The rows of a group lie close to one hidden flat surface of 14 dimensions, which may be shifted away from zero. Surfaces can cross.
(in the rows, 128 means zero)
Some rows, each with its group after it:
[106 117 88 128 124 132 147 110 132 122 127 95 110 134 119 116 108 91 121]
Z_756
[124 107 136 135 128 100 115 156 155 135 149 169 112 123 130 135 111 115 166]
Z_262
[137 121 160 81 170 177 148 166 126 129 39 126 139 109 151 133 94 162 133]
Z_756
[112 131 113 119 159 133 124 151 118 148 118 132 138 137 134 124 121 160 142]
Z_158
[150 162 146 103 123 100 149 135 161 117 154 162 109 99 150 145 169 125 134]
Z_262
[104 169 123 154 147 117 140 103 112 131 122 132 157 82 85 116 152 129 145]
Z_262
[122 122 160 140 144 129 167 119 112 111 126 142 104 122 133 165 142 117 156]
Z_262
[135 109 106 116 161 92 193 127 105 73 136 121 161 109 150 152 71 149 106]
Z_756
[136 163 148 141 145 129 139 152 126 144 133 135 145 120 93 126 109 134 160]
Z_148
[109 79 118 152 115 126 144 127 121 125 98 115 145 110 113 143 109 101 154]
Z_756
[134 119 151 122 173 131 110 140 115 110 171 136 146 112 144 103 161 130 148]
Z_158
[97 129 76 165 162 128 110 105 186 133 119 188 116 147 126 168 144 149 120]
Z_158
[82 108 133 140 158 114 60 112 131 118 174 91 137 131 154 61 130 103 99]
Z_756
[110 135 123 150 116 120 122 151 107 127 126 138 124 146 119 132 108 124 121]
Z_158
[134 152 132 132 147 115 179 104 165 104 150 132 96 93 139 134 147 101 148]
Z_262
[128 114 90 159 148 91 64 151 134 143 129 137 117 119 130 125 135 127 81]
Z_158
[136 112 146 124 137 151 112 136 134 148 94 120 126 123 130 110 119 142 127]
Z_262
[146 160 129 145 119 127 104 129 139 122 158 152 102 145 133 144 159 121 106]
Z_262
[132 94 130 120 156 152 123 158 144 134 116 168 159 116 100 123 173 133 127]
Z_148
[126 150 105 95 102 134 121 146 113 128 107 169 108 119 134 146 122 117 167]
Z_158
[146 97 93 168 137 125 132 123 122 129 138 127 122 153 88 157 151 116 81]
Z_158
[66 58 106 133 127 94 129 150 92 107 103 141 157 108 147 135 116 122 130]
Z_756
[107 123 118 131 108 112 123 126 153 122 125 118 133 96 132 72 106 108 121]
Z_158
[135 133 167 145 136 149 117 119 107 125 129 108 107 142 146 105 125 136 122]
Z_158
[158 103 95 94 140 127 111 180 118 149 140 132 139 128 144 106 133 151 146]
Z_148
[129 164 100 133 109 115 93 95 106 153 124 112 116 129 120 146 140 131 126]
Z_148
[131 124 154 162 147 142 117 85 148 83 192 166 139 169 126 158 136 118 134]
Z_262
[104 83 142 120 112 113 132 149 136 138 110 154 114 105 147 137 161 117 160]
Z_262
[134 141 156 127 136 129 157 133 129 119 141 116 161 110 124 101 150 142 120]
Z_148
[135 137 114 134 136 141 141 140 136 120 131 134 117 139 133 142 142 126 126]
Z_148
[126 101 181 110 110 119 125 145 153 143 137 67 145 118 160 121 168 107 120]
Z_158
[103 95 144 154 116 139 138 117 125 113 92 76 126 111 143 143 135 79 120]
Z_756
[135 122 123 151 137 109 142 150 150 170 140 127 104 141 127 141 167 150 133]
Z_158
[128 146 136 137 100 128 173 150 144 150 115 188 96 109 102 119 182 136 156]
Z_262
[143 87 113 114 166 85 148 115 115 131 111 91 138 96 140 149 114 153 96]
Z_148
[109 110 142 124 112 142 136 113 134 126 91 101 125 141 132 147 102 112 124]
Z_756
[136 137 167 89 129 122 145 122 167 106 119 173 135 65 154 144 201 124 142]
Z_262
[102 101 130 151 134 90 123 120 150 143 137 98 105 117 159 96 120 132 118]
Z_262
[108 109 120 117 135 122 151 120 116 129 114 103 173 98 117 124 119 127 155]
Z_756
[125 143 92 131 175 113 109 108 135 131 130 144 128 112 115 104 97 151 122]
Z_756
[106 112 115 148 100 123 136 153 104 103 93 102 80 124 157 161 131 67 113]
Z_756
[128 89 107 143 150 123 100 85 195 148 135 118 119 139 110 117 150 125 68]
Z_756
[122 111 136 134 161 102 125 142 112 150 145 102 71 132 162 101 123 140 129]
Z_262
[102 152 104 131 170 131 110 68 144 110 153 124 133 154 139 162 150 137 93]
Z_148
[118 68 117 105 123 138 136 114 146 131 146 133 144 141 118 94 151 130 118]
Z_148
[117 138 122 125 124 145 145 168 97 118 136 116 130 152 137 109 135 127 116]
Z_158
[135 155 114 105 129 164 132 135 123 127 113 145 127 135 127 120 140 142 130]
Z_148
[139 137 99 145 151 101 138 122 144 119 137 124 96 92 134 115 115 112 130]
Z_148
[114 160 94 92 104 152 108 165 185 108 126 146 173 118 126 131 115 77 155]
Z_158
[149 149 109 119 135 142 114 160 145 155 90 98 109 113 138 89 103 138 113]
Z_756
[120 173 113 120 118 147 143 138 142 105 106 145 136 97 150 92 172 139 94]
Z_148
[120 93 155 99 126 106 139 126 112 140 123 142 138 104 100 119 143 128 127]
Z_148
[95 107 130 135 140 130 123 126 130 112 134 163 128 132 127 154 145 105 155]
Z_148
[127 112 128 121 131 130 120 148 123 121 127 137 120 126 135 135 138 115 124]
Z_756
[121 151 154 148 131 102 150 130 87 144 84 101 112 106 126 152 140 148 97]
Z_262
[129 107 125 112 100 106 118 164 112 148 119 127 151 125 126 135 98 136 153]
Z_756
[99 123 145 148 120 118 153 119 130 112 140 110 127 158 143 150 103 123 124]
Z_148
[124 116 115 133 132 110 134 137 97 139 129 131 108 114 120 159 172 109 141]
Z_262
[109 118 127 110 134 127 112 109 135 120 138 133 169 130 110 152 136 113 128]
Z_262
[137 108 140 101 119 140 141 116 108 126 127 124 138 127 129 117 163 140 113]
Z_148
[120 149 141 179 112 160 143 132 163 104 160 129 117 157 148 108 155 108 127]
Z_158
[92 88 148 175 166 107 128 145 93 123 136 129 140 112 152 96 140 154 140]
Z_158
[64 111 103 86 131 105 123 118 131 135 134 132 133 146 123 123 112 120 113]
Z_756
[101 127 156 107 136 138 118 131 114 127 113 106 145 137 144 117 104 138 123]
Z_158

New rows, each followed by its group:
[76 95 117 100 69 110 133 99 131 157 111 133 138 160 97 125 106 129 113]
Z_148
[135 150 149 150 121 140 136 165 130 143 122 113 106 134 126 107 118 120 137]
Z_158
[117 130 162 136 174 117 116 81 111 108 135 126 117 108 131 140 130 124 123]
Z_148
[102 144 148 96 75 93 199 135 128 133 116 126 159 121 107 141 169 141 76]
Z_148
[141 171 120 129 121 125 159 140 116 149 132 95 145 156 115 155 86 151 147]
Z_148
[113 129 92 136 145 172 155 113 150 82 141 148 132 125 155 122 149 109 171]
Z_148
[143 126 84 115 134 154 169 106 94 110 99 100 137 115 147 142 154 150 125]
Z_756
[129 134 124 139 150 123 137 156 127 127 106 132 137 117 131 149 121 138 130]
Z_148
[152 108 155 126 132 124 103 120 164 120 145 137 145 134 148 139 134 139 112]
Z_262
[102 128 144 146 108 92 95 122 153 151 130 126 130 132 133 128 104 134 124]
Z_158
[114 109 132 137 144 165 119 114 108 117 129 147 125 159 109 152 144 109 142]
Z_262
[157 93 128 150 139 107 113 130 122 159 130 100 168 107 82 129 103 131 154]
Z_158
[106 113 124 119 147 119 146 123 157 143 139 152 160 141 67 131 112 128 127]
Z_262
[103 174 149 132 126 156 122 147 138 102 139 145 131 170 124 131 99 107 115]
Z_158
[69 147 101 119 134 141 118 139 136 145 72 129 105 122 120 93 84 117 128]
Z_756
[131 135 133 147 110 126 138 115 120 116 116 79 125 123 168 95 107 147 97]
Z_148
[115 133 106 148 102 141 118 112 143 114 111 125 127 132 126 108 100 112 110]
Z_158
[102 137 117 116 131 116 129 148 119 114 141 143 142 121 124 98 112 122 125]
Z_158
[137 157 126 120 109 119 148 172 124 145 110 130 116 148 126 140 124 145 94]
Z_148
[104 85 121 170 121 94 131 122 115 144 129 118 130 120 142 118 141 154 133]
Z_158
[133 87 133 127 122 147 156 117 136 106 109 151 122 155 130 170 126 130 108]
Z_756
[117 84 95 119 159 118 158 111 117 107 114 124 117 112 118 166 130 96 128]
Z_756
[81 100 137 111 122 87 82 119 132 151 157 165 138 141 97 138 163 116 109]
Z_148
[111 91 118 104 153 158 154 139 123 110 96 117 120 131 129 127 106 104 134]
Z_756
[122 175 102 137 113 129 127 70 114 121 119 104 121 87 137 94 107 125 159]
Z_148
[130 120 147 149 131 92 135 137 150 140 109 101 119 104 144 125 76 132 133]
Z_262
[134 102 95 159 145 118 121 139 137 136 99 86 144 82 137 95 118 131 113]
Z_756
[97 127 116 91 173 138 124 162 124 118 118 114 141 116 149 62 88 140 117]
Z_756
[111 126 124 135 119 171 128 96 133 121 125 123 142 162 127 125 130 135 133]
Z_148
[117 121 148 119 103 146 155 181 107 115 68 150 131 110 149 129 125 135 132]
Z_148
[94 103 77 126 148 122 132 118 120 124 117 165 115 118 108 135 150 118 128]
Z_756
[115 111 99 157 140 131 143 149 163 141 131 132 131 120 145 120 173 134 144]
Z_158
[94 133 139 140 149 126 125 150 120 92 158 177 167 133 110 142 121 108 159]
Z_158
[113 132 156 121 169 129 146 152 119 108 131 116 162 136 157 118 68 162 142]
Z_148
[129 121 127 107 168 134 140 126 126 104 148 109 109 121 131 131 132 86 123]
Z_756
[119 78 97 108 108 141 86 126 143 175 105 86 112 143 120 112 133 107 123]
Z_756
[95 154 130 117 141 127 103 145 146 137 110 159 131 121 144 103 167 159 88]
Z_756
[136 134 149 157 153 145 89 140 118 138 137 136 129 108 114 80 90 123 195]
Z_148
[102 100 171 139 162 123 133 150 88 113 119 135 107 103 156 104 149 129 131]
Z_158
[104 153 91 121 122 113 133 127 143 144 115 147 107 138 110 142 90 126 130]
Z_148
[74 119 137 131 139 103 180 122 125 108 98 77 162 80 127 138 109 90 134]
Z_756
[75 133 152 120 161 119 139 137 111 132 114 159 92 99 132 112 156 122 154]
Z_262
[102 153 117 172 122 98 140 166 140 125 138 191 111 119 92 126 99 106 157]
Z_158
[146 102 118 180 111 161 91 132 90 135 99 104 111 127 149 138 108 114 192]
Z_148
[128 146 145 167 108 141 116 121 151 137 162 103 152 157 143 104 120 145 151]
Z_158
[125 134 142 133 113 80 149 127 132 122 138 119 151 103 126 171 144 118 120]
Z_756
[116 132 168 130 161 130 126 146 114 125 120 142 105 111 138 105 122 132 143]
Z_158
[129 154 136 119 91 146 137 122 135 135 137 122 139 134 121 82 171 140 90]
Z_148
[113 159 76 107 166 150 85 113 138 124 139 170 149 115 128 128 171 137 148]
Z_148
[149 133 78 124 160 142 126 125 133 111 141 159 138 132 77 134 122 111 117]
Z_158
[126 134 82 141 151 150 123 131 157 128 144 150 112 156 119 151 132 116 146]
Z_148
[147 114 138 128 133 156 169 148 127 109 133 116 161 121 140 120 166 138 135]
Z_148
[147 113 146 148 162 172 105 128 134 101 120 115 101 133 152 107 128 112 108]
Z_756
[102 142 139 100 83 132 145 119 149 124 123 149 120 135 145 145 131 113 161]
Z_158
[115 152 144 109 135 121 109 130 143 129 138 103 111 132 148 120 140 107 95]
Z_756
